The rows come from 5 hidden closed curves, with some noise, and rows from the same curve form a group. Each curve winds through 6 dimensions. The rows are also pushed far along 4 directions, which tell nothing about the answers.
In the rows, zero is written as 128.
Some rows, each with its group after it:
[129 116 162 120 104 134 155 106 136 120  95 122 141 149  88  97 108 129
 128 134]
H
[113 138 156 104 124 136 160 116 129  85 116 178 139 142  55 107 107 148
  95 102]
E
[156 107  81 132 100 134 139 111 163 181  42  95 125  87 148 166 139 103
 183 174]
H
[104 139 119  93 147 126 103 138 103 109 162 137 123 141  99 121 126 146
 112 113]
Q
[128 140 171 139 134 120 103  92 138 141 175  88 155 138 156  78 152 114
 112 155]
E
[138 148 161  88 117 153 133 113 102 136 126 144 132 179  61 105 136 137
  90 169]
D
[128 138 133 145 152  96  94 122 117 130 210 107 122 146 192 110 140 116
 118 130]
B
[118 174 120  86 113 150 112 124 105 155 164 142  85 148 123 142 151 123
 101 203]
E
[136 116 128 133 120 143 138 119 135 114 132 114 126 133 117 135 105 131
 132 132]
Q
[136 124 128 109 137 136 105 159  99 128 149 131 122 140 107 136 138 142
 113 131]
H
[152 158 104 102 118 136  91 134 107 175 165 109  82 152 161 154 170 124
 112 219]
B
[126 138 120 126 156 119 115 151  99 119 150 144 126 153 132 132 141 145
 108 100]
H
[115 105 174 133 114 125 142  89 150 149  93  92 163 110 116  97 141 102
 140 146]
B
[113 138 148 104 105 161 162  91 139 122  87 126 133 141  69 122 123 134
 116 151]
Q
[103 128 103 142 151 100 114 164 120  97 156 133 124 105 165 136 131 143
 140  71]
D
[102 152 174 137 132 132 133 105 130 119 155 125 141 140 133  91 142 122
 101 125]
Q
[116 151 134 133 125 143 140 110 138 139 134 125 120 128 144 135 145 124
 115 157]
D
[113 146 123 104 146 126  86 133 108 145 187 120 112 129 143 131 157 125
 105 161]
Q
[142 119 123 168 129 126 145 144 138 100 132 139 127 124 155 138  98 134
 137  85]
Q
[128 133 134 104 113 158 129 128 122 122 100 108 121 139  85 138 147 146
 116 150]
Q
[132 156 148 104 111 135 129  86 137 168 114 112 130 139 123 114 175 114
 107 200]
B
[120 103 142 143 136 129 144 135 135 118 119 137 141 106 118 142 119 122
 132 104]
E
[100 141 182  86 100 142 139  89 124 118 145 120 136 163  67  69 110 129
 107 167]
B
[145 124 143 153 116 122 136  87 156 142 105  81 157 133 153  95 137 116
 145 141]
E
[157 112  81 119 102 166 142 157 134 143  70 109  99 100 110 206 140 140
 153 168]
D
[185 109  73 118  98 163 111 159 135 184 109  91  84  98 149 211 149 122
 153 225]
B
[124 121 163 129 133 132 134 121 130 116 135 132 150 128 102 112 132 131
 106 120]
E
[145  82 139 160 128 118 128 128 145 161  89  91 156  95 154 139 140 101
 160 129]
H
[136 134 115 131 157 132 110 172 103  88 199 173 111 138 124 152 108 155
  97  93]
D
[118 126 128 110 133 112 125 143 109 107 112 152 122 138  99 126 130 135
 119  96]
B
[106 156 135 134 152 101 106 123 127  88 232 157 122 134 160  95 106 131
 103  96]
E
[108 115 128 137 127 136 146 116 140 112  99 109 157 126 113 102  97 136
 156  88]
D
[125 128 144 178 147 113 131 116 149 111 145 105 156 116 181 107 137 126
 131  88]
E
[122 140 112  99 124 138 120 132 122 152 102 139 128 122 108 125 140 131
 134 146]
D
[159 103  89 137 121 160 132 174 126 143  63 118 120  91 117 193 138 138
 157 127]
Q
[142 111  95 148 130 115 111 140 142 140 150 114 115  98 178 153 116 114
 157 132]
H
[125 114 106 126 139 117 142 119 134 118  90 137 149 117 106 130 115 129
 147  90]
H
[144 141 123 126 112 166 127 138 118 155 104 114 113 133 125 152 149 126
 127 173]
Q
[109 168 162 108 134 134 110 113 103 134 170 121 128 169 124  88 159 133
  90 154]
E
[116 140  98 134 133 135 129 145 126 119 128 121 115 124 149 145 130 145
 140 113]
D
[151 109 113 173 127 146 148 132 148 152  90  98 131 104 170 175 143 118
 150 139]
D
[155 106  90 134 138 118 105 159 118 135 144 122 114 118 149 159 117 129
 147 125]
H
[125 138 135 123 113 141 142 115 134 121 125 110 131 147 119 110 121 141
 128 141]
B
[115  99 137 165 128  99 147 130 144 128  82 108 156 110 162 106 118 118
 168  78]
B
[120 160 100 141 150 147  99 183 110  92 222 133  98 123 169 154 134 167
 106 113]
B
[140 105 122 114 129 105 118 136 129 120 112 134 135 119 107 125 124 132
 134 112]
Q
[114 143 146  99 123 146 119 123 121 105 152 128 117 137  86 128 139 146
  93 146]
Q
[180 106  29 138 156 133 109 216 100 121 115 155  88 110 145 235 127 162
 146  94]
H
[103 135 128 125 133 109 119 132 126 123 149 116 124 117 152 121 147 128
 132 127]
D
[137 133 131 152 156 118  99 148 118 108 193 117 134 134 165 119 136 144
 110  99]
E
[130 142 101 115 141 141 106 149 103 138 128 118 117 137 128 148 155 142
 126 134]
H
[126 111 113 139 137 114 108 167 116 131 129 118 120 112 153 145 135 129
 146 107]
B
[160 139 147  98 110 158 105 109 121 189 138  92 116 145 118 140 180 115
 100 243]
E
[142 116 109  99 129 144 129 165 104 100 107 156 132 140  61 135 100 162
 129  92]
D
[139 117 142 144 141 129 126 135 118 138 146 114 132 146 145 135 138 127
 116 138]
E
[123 120  96 158 150 107 108 178 126 113 138 136 124  91 179 148 133 137
 148  69]
H
[149 119 111  97 109 120 123  99 147 160 115 118 109 123 120 148 140 116
 127 196]
Q
[142 122 142 105 101 152 129 111 131 157  94  82 140 135  98 115 145 128
 138 184]
B
[136 116 130 160 133 121 130 133 124 130 131  88 136 135 170 135 142 126
 143 120]
D
[104 142 158 150 152  92  98 121 130 127 228 137 127 126 194  92 132 108
 103 124]
H

New rows. What belongs after each?
[124 132 130 118 127 139 134 136 134 102 133 146 132 110  96 134 129 145
 113 117]
B
[123 118 143  94 111 109 136 126 121 112 127 133 123 129  87 123 135 128
 121 146]
D
[109 134 158 151 117 131 142 101 153 147 130  93 146 119 162  99 140 115
 136 151]
B
[128 124 135 146 140 114 112 142 130 124 156 135 131 110 155 129 135 122
 121 111]
Q
[113 131 143 184 161  90 105 138 138 119 221 129 127 112 230 120 132 112
 117  98]
H
[110 136 139 128 126 140 118 144 132 122 162 127 125 109 136 128 134 134
 120 137]
B
[132 151 130 117 113 155 137 112 125 128 140 125 108 154 116 134 125 133
 112 167]
Q
[152  89  86 151 144  95 107 154 140 131 116 106 126  93 172 165 136 126
 158 101]
Q
[147 104 123 120 117 113 145 140 119 125  75 126 136 132  99 136 132 135
 145 119]
D
[146 124  95 129 143 134 150 172 115  69 117 193 123 140  82 152  80 171
 120  51]
D
[103 147 172 165 149 105 130  92 147  98 174 115 165 136 164  67 132 127
 109  84]
E
[143 108 120 132 138 132 128 151 113 116 117 129 142 136 110 129 107 142
 139  96]
D
[130 120 153 129 125 109 131  94 145 145 120 110 154 118 132  99 143 109
 131 146]
B
[128 102 157 126 120 136 128 111 129 150  94  86 159 125 107 105 138 114
 145 140]
H
[105 149 154  84 121 123 112 125  98 125 148 135 120 167  91  85 133 138
 107 142]
B
[146 138 143  66  78 152 157  84 137 140  70 137 115 158  37 117 126 131
 109 203]
Q
[149 134  89 161 137 134 126 151 142 113 163 117 116 108 180 162 125 147
 138 122]
B
[ 83 118 178 140 144  78 131 108 125  77 188 116 158 136 141  64 115 124
 123  74]
D
[127 136 108 126 120 137 141 119 139 134 120 132 119 127 134 137 116 131
 137 144]
D
[124 124 151 135 116 148 134 115 143 143 104  84 153 113 125 116 152 128
 138 151]
B
[109 141 121 115 138 108 138 114 134  95 135 153 125 139 113 116 119 144
 112  99]
Q
[129 134 118 137 129 131 129 146 121 122 107 108 134 134 139 125 142 147
 139 111]
B
[129 132 113 111 136 122 100 163 111 115 178 146 113 122 127 131 121 145
 121 124]
B
[120 128 140 111 133 138 109 141 108 125 144 120 133 137 105 117 136 137
 118 126]
H
[120 150 123 141 143 132 110 133 127 163 152 120 123 114 180 142 168 117
 119 156]
D
[144 130 112 142 143 119  92 147 128 165 153 113 120 101 184 153 168 113
 130 155]
E
[127 134 122 125 126 163 131 134 124 145  96 111 135 126 114 138 140 138
 133 140]
D
[142 111 144 138 125 134 150 123 130 112 129 127 137 139 110 133 112 129
 124 125]
D
[123 136 115 131 134 140 134 130 127 123 117 126 129 125 126 143 136 136
 126 119]
H
[134 120 120 119 140 132 120 153 106 106 139 140 136 143  99 122 106 148
 127  94]
D
[ 95 141 179  91 136 123 129  99 117 113 146 160 166 153  63  52 108 131
 100 106]
D
[ 97 148 128 135 140 105 111 143 129  92 187 151 121 118 156  99 112 137
 122  85]
H
[148 172 126  88 112 147 108 105 124 174 144 116 109 145 126 134 186 126
  96 229]
B
[151 116 119 105 115 141 147 138 132 144  86 159 116 115  85 167 133 129
 120 156]
E
[124 132 129 146 152 114 118 132 125 141 151 132 132 120 167 138 153 120
 117 123]
H
[ 96 105 172 141 120 114 156 106 140  92 121 116 161 138 108  70  81 128
 146  79]
B
[127 164 178  80 115 165 112 103 101 164 167 121 118 167  83 111 172 121
  72 229]
D
[111 133 136 116 129 136 113 124 122 130 133 110 139 122 119 111 137 128
 131 131]
H
[111 163 148  65 105 135 132  75 130 143 125 142 111 156  73 107 149 127
  89 201]
Q
[154  99  88 102 122 121 142 130 129 144  39 141 142 114  79 148 122 129
 159 116]
H
[118 172 141  84 117 171 111 129 113 144 152 141 100 128  94 147 176 135
  84 201]
E
[151 136 113 102 106 137 132 119 122 146  96 117 112 150 106 137 141 134
 130 172]
B
[137 135  94 127 135 119 109 156 131 105 132 143 127 102 130 133 126 145
 139  92]
E
[153 116 115 132 109 149 139 126 136 183  51  95 131 112 134 164 168 116
 151 179]
D
[121 124 150 152 131 116 140 104 152  99 160 124 132 125 147 116 112 124
 115 112]
Q
[119 134 132 112 138 127 114 126 123 149 132 142 142 123 120 108 133 123
 125 132]
D
[108 112 144 140 125 101 146 123 135 110 108 130 145 131 132  91 102 128
 147  84]
B
[127 157 137  77 119 151  85 117 106 182 189 113 103 146 124 125 160 116
 101 234]
D
[166  95 101 175 133 140 148 134 150 153  85 114 142 108 162 166 111 117
 163 115]
D
[133 135 139 157 136 134 127 121 141 128 134 103 141 120 160 125 153 129
 123 124]
E
[166 134 100  93 105 165 113 156 112 172 112 149  94 122 100 176 140 124
 125 202]
Q
[129 123 125 139 128 149 128 133 127 115 126  96 125 131 129 144 132 140
 132 126]
Q
[111 138 153 143 120 129 136 109 150 140 146 107 141 118 159 100 135 121
 130 151]
B
[127 130 113 140 132 137 137 126 136 128 113 121 128 118 138 149 136 130
 131 122]
H
[125 130 123 135 130 149 123 139 122 105 148 107 118 136 129 141 124 146
 121 120]
Q
[147 101 129 110 107 129 133 127 129 135 114 106 124 124 102 145 126 122
 140 164]
D
[114 117 125 136 151 110 107 138 124 119 153 121 139 114 147 124 132 128
 131  96]
Q
[147 144 109  93 115 152 119 160 106  85 148 152  89 153  76 152 117 171
  97 133]
Q
[130 133 133 143 119 142 148 107 137 122 127 113 127 143 137 126 113 128
 130 135]
Q
[124 129  86 186 171 135 110 179 131 106 187 133 118  91 207 177 120 143
 135  70]
D
[102 119 130 125 134 113 148 142 132  79 121 156 138 106  99 126 111 144
 128  71]
D
[148  81 125 174 128 136 166 134 147 119  80 106 147 113 136 162 108 128
 155  96]
E
[129 122 129 102 128 111 108 113 131 140 134 111 126 128 122 123 149 124
 119 156]
Q
[139  77  97 154 134 106 149 124 146 109  76  99 153 119 132 134  87 132
 181  70]
Q
[153  92 101 120 102 167 157 147 135 110  33 111 130 116  60 173 110 154
 158 113]
Q
[148 122 118 127 132 128 121 127 119 174  99 108 128 135 144 147 162 116
 132 163]
H
[162 146 103 158 123 146 109 143 132 163 180 115  84 119 206 182 149 112
 121 192]
Q
[117  97 175 161 117 124 157  76 160 130  70  59 178 127 130  87 134 111
 154 115]
Q
[141  96 125 104 103 117 140 133 131 134  87 116 123 108  94 150 140 121
 146 157]
D
[110 155 146 111 136 110 110 126 119 124 173 142 134 142 133  83 139 136
 107 129]
B
[107 102 154 159 132 110 147 115 146 100 130 118 144 117 141 113 102 115
 139  85]
B
[100 157 123 147 147 129 126 121 132 108 195 138 120 138 170 115 109 137
 114 110]
D
[118 132 186 130 116 138 141 103 123 106 134 117 154 158  93  68 111 127
 114 117]
Q
[127  88 137 132 138 100 144 120 132  94 110 138 166 132  92  92  77 131
 149  60]
H
[ 92 151 148  93 125 128 128 140  91  83 135 156 112 176  74  96 116 155
 100  93]
B
[104 136 138 115 134 132 141 127 130 118 103 157 149 118  93 108 126 137
 121  97]
D
[144  99 144 186 132 112 146 106 149 136 143  83 144 125 192 136 125 102
 146 132]
D
[158  89 111 147 125 117 120 136 149 131 122 106 125  98 149 161 124 120
 148 132]
Q
[113 142 144 128 141 148 119 146 103 123 158 121 122 147 128 136 146 140
 106 128]
E
[118 153 132 143 138 127 121 115 122 135 163 111 120 151 172 119 145 128
 114 140]
H
[113 156 152  75 130 131 111 142  93 119 155 161 118 148  74 113 157 143
  84 148]
D
